There are 4 ways to turn a row about zero (a turn may also mirror it). The second row of each pair is the first, turned, with some noise. The first 28 pairs use one turn. New pairs use 2 turns, one after the other, and a turn may come again.
Known pairs, each followed by its turns in order:
[-0.30, 2.19, -2.89, 2.50, -1.72, 0.38]
[-0.85, 0.23, 4.03, -1.14, -1.63, 0.87]	q540

[-2.43, -2.35, 2.90, 2.80, -0.18, -1.40]
[-4.98, -0.29, -1.62, 1.08, 1.68, 0.27]	q540

[1.90, -1.84, -2.14, 2.92, -0.73, 1.69]
[0.97, -1.69, 0.54, -2.70, 3.05, -1.29]	q660

[-1.20, 2.53, -3.21, -1.72, 2.44, -0.56]
[-3.78, 1.91, 0.83, 1.25, -0.62, 2.72]	q493

[-2.23, -0.26, -2.82, -1.33, 1.78, 0.67]
[0.77, 2.33, 1.55, 0.97, 1.88, 2.57]	q33

[0.29, -2.39, 0.11, -0.12, -1.76, 1.20]
[2.53, 0.86, -0.16, -0.81, -0.86, -1.14]	q493

[-1.84, 0.55, -2.03, 1.61, 2.24, -1.37]
[-2.62, 0.47, -1.39, -1.77, -0.52, -2.13]	q660

[2.09, 2.36, 1.87, 2.02, -0.71, -2.42]
[1.04, 0.09, -2.00, -2.38, -1.31, -3.41]	q33

[-1.61, 0.38, -0.48, 2.76, -1.52, 0.55]
[2.38, -1.55, -1.35, -0.18, -1.27, 1.32]	q33

[2.82, -0.17, 0.94, 1.78, 0.30, -0.09]
[0.36, -1.64, 2.07, -0.84, 1.30, -1.99]	q493

[3.07, 1.21, 2.70, -0.28, 1.74, 2.69]
[2.25, -2.59, -0.59, 3.77, -1.16, -2.18]	q540

[-1.08, -2.20, 1.14, -0.58, 1.50, 3.30]
[3.42, -0.67, 0.76, -1.01, -0.71, 2.66]	q493

[-0.50, -1.74, -1.55, -2.81, 0.78, 2.99]
[2.22, -2.67, 0.26, 1.80, -1.53, -2.46]	q660

[2.90, -1.80, 3.01, -2.06, -1.27, -1.81]
[1.35, -1.55, 0.55, 0.48, -1.02, 5.00]	q660

[2.32, -0.43, -2.31, 3.29, -0.16, 0.39]
[0.78, -1.46, -2.60, -2.82, 1.40, 1.41]	q33

[-0.99, 3.36, -3.14, -0.91, 2.18, 1.77]
[1.21, 1.73, -2.58, 0.15, -0.72, -4.33]	q660

[0.86, -1.43, 3.04, 0.96, 1.98, 0.73]
[-0.35, -3.02, 1.61, 0.08, 1.48, -2.55]	q33

[-1.83, -0.53, 1.07, -1.40, 3.51, 2.33]
[-1.23, -1.80, -1.87, 3.62, -0.63, -1.79]	q660

[1.90, 0.88, -2.19, -2.59, -1.91, 2.69]
[-2.93, 1.17, -2.87, 1.76, 0.48, 1.73]	q33

[-2.65, 0.17, 2.15, -0.56, -3.00, -1.12]
[0.41, -0.25, 1.23, 1.19, -4.31, -0.39]	q33

[-1.01, -0.44, -0.70, -1.08, 0.18, -0.03]
[-0.04, -0.62, 0.26, 0.12, -1.35, -0.81]	q660

[1.80, -2.70, 2.15, -1.24, 0.13, 3.43]
[3.79, -0.81, 1.09, -3.45, -0.78, 0.41]	q493

[3.19, -2.62, 0.71, 1.39, -2.71, 2.96]
[-0.22, -4.37, -1.28, 0.63, -3.06, 1.84]	q540

[1.18, 1.37, -1.85, 1.78, 1.60, 1.25]
[0.92, -1.98, 2.93, -0.60, 0.02, -1.13]	q540

[-1.43, -0.65, -0.04, 0.75, -1.92, -3.19]
[-0.82, 0.06, -2.28, 2.01, -1.00, -2.37]	q493

[1.52, 1.79, 0.96, 2.42, 0.46, -3.29]
[-2.60, -2.31, 0.40, 1.44, 1.72, -2.51]	q493

[-0.47, -3.18, 0.40, 0.41, 2.82, 2.48]
[-0.58, -3.01, -2.29, -1.31, 0.48, -3.17]	q540

[3.05, 0.02, 3.25, 2.28, -2.85, 3.10]
[-0.63, -3.36, -0.51, 3.84, -3.86, 1.47]	q540

New pairs. What belongs after each?
[-0.13, 1.69, 1.87, 0.03, 1.13, 1.81]
[0.47, -1.98, -1.32, 1.77, 0.04, -0.95]	q493 q660

[-2.38, -3.10, 2.82, -2.22, 1.35, 2.34]
[1.17, 3.71, 0.40, -2.92, -0.55, 3.33]	q540 q33

[-0.41, -3.06, -2.88, 2.65, 1.83, 1.71]
[2.47, -1.08, 2.64, -2.34, -1.69, 2.97]	q33 q493

[-0.98, -0.46, 3.10, 0.95, -2.75, 0.24]
[-1.89, 0.64, -0.53, 2.93, 2.57, 0.04]	q660 q660

[-0.15, 0.83, -0.69, -3.37, 2.82, 1.81]
[1.60, 0.37, -2.18, -2.91, -1.62, 2.71]	q540 q660

[-2.19, 1.90, -0.15, -2.82, 2.62, 0.41]
[-4.68, -0.74, 0.28, -0.16, 0.80, -1.42]	q540 q493

[3.29, -1.44, -3.27, -0.39, -2.59, -1.81]
[1.46, 2.84, -0.05, -0.84, -3.96, -2.80]	q493 q33

[2.16, 2.63, 1.36, 0.92, -3.22, 1.95]
[-1.07, -0.09, 1.70, -4.14, -0.06, 2.48]	q33 q540

[3.51, 3.45, -1.01, -1.09, 1.52, -3.09]
[-1.91, 3.23, -4.00, 0.86, 1.34, 2.34]	q660 q33

[-3.46, 1.42, -3.05, 1.50, -1.73, -1.14]
[-2.10, -0.26, 5.32, -0.11, -0.12, -0.79]	q493 q540

[-1.75, 1.30, -0.88, -3.12, -2.33, -2.98]
[-0.65, 3.20, 2.65, -3.14, -0.93, 0.26]	q493 q540

[1.94, -3.50, -2.68, 3.29, -3.14, 0.12]
[-3.27, -2.77, -0.37, -0.24, 2.19, -4.40]	q493 q493

[0.51, -2.68, -1.82, 2.43, -2.97, 0.35]
[0.73, -0.32, 2.13, 2.65, 1.98, 2.58]	q493 q540

[-2.52, -1.25, 2.15, 1.25, 0.11, 0.41]
[2.23, -1.58, 0.01, -0.88, -0.30, -2.33]	q33 q493

[-1.01, 2.41, -1.04, -3.32, -1.06, -3.07]
[-0.90, 0.94, -3.69, 1.13, -3.66, 0.22]	q660 q33

[-0.08, 2.50, 0.72, -1.44, 3.51, -1.40]
[-2.22, 0.42, -2.27, -1.85, -1.56, -2.31]	q493 q540

[1.66, 3.38, 0.78, 1.01, 2.21, 2.95]
[2.42, 2.08, -1.62, -2.48, 3.25, -0.19]	q660 q33

[-3.44, -0.70, 0.50, -0.23, 0.91, -0.40]
[0.60, -0.64, -2.84, 2.27, 0.09, -0.44]	q660 q493

[-1.33, 2.45, -3.28, 2.82, 2.96, 1.13]
[-5.02, 0.38, -0.77, 2.32, -2.49, 0.17]	q660 q493

[-0.62, -2.39, 1.52, 2.57, -0.22, 1.89]
[-1.70, -1.09, -1.63, 0.22, 2.16, -2.65]	q660 q540

[-2.24, -0.79, 2.08, 1.50, 1.08, 0.21]
[1.85, 0.11, 2.44, 0.50, -0.79, -1.22]	q493 q493

[2.56, -3.49, -3.41, -1.65, 2.34, -0.76]
[-1.90, 2.17, -1.81, 3.46, -2.72, 2.67]	q493 q540

[-0.40, -2.18, -2.11, 1.53, -0.57, 1.25]
[0.63, 1.80, -0.46, -0.84, 2.22, 2.13]	q493 q660

[1.47, -0.87, 2.54, 1.49, 0.41, -2.28]
[-0.46, -0.46, -0.49, -1.53, -2.10, -3.10]	q660 q540

[-0.70, 1.07, -1.33, 3.39, -2.47, -2.82]
[1.09, -1.99, 1.12, 4.42, -0.17, -0.93]	q540 q33

[-0.14, -2.51, -1.28, 3.26, -0.41, 1.27]
[0.20, 0.47, -2.81, -0.23, 2.99, -1.60]	q660 q540

[0.45, 2.28, 2.55, 1.33, -0.31, 0.92]
[-0.38, -1.34, 2.07, -0.18, -2.25, 1.85]	q493 q493

[1.95, -0.14, -0.19, 2.80, -2.60, -1.48]
[-2.74, -2.46, -0.18, 1.64, -0.91, -1.77]	q493 q493

[-3.37, -1.76, -1.03, -1.05, -2.33, -1.57]
[-0.79, -1.15, 1.16, 1.38, -4.01, -1.49]	q660 q33

[-3.46, 1.73, 2.85, -3.23, -3.07, -3.45]
[-1.49, 5.50, 0.85, 3.55, -2.32, 0.97]	q493 q493

[-2.59, 2.91, -2.07, 0.85, -2.32, 0.69]
[3.56, 1.17, 0.02, -1.78, 2.84, -1.14]	q33 q660

[3.24, 3.45, 1.99, 0.19, 2.86, 1.35]
[-1.79, -3.34, 0.64, 2.61, 2.68, 2.58]	q540 q540

[3.39, -2.67, -0.20, -0.47, -3.25, 3.21]
[4.67, 1.43, -0.26, 3.06, 1.40, 2.18]	q493 q540

[-0.58, -0.13, 2.23, 2.72, -0.58, 2.05]
[2.66, -0.76, 1.82, 0.43, 2.02, -1.75]	q660 q33

[2.99, 0.86, -3.19, 1.90, -1.51, -3.04]
[4.33, 2.99, -0.06, -2.52, -1.48, -0.11]	q33 q540

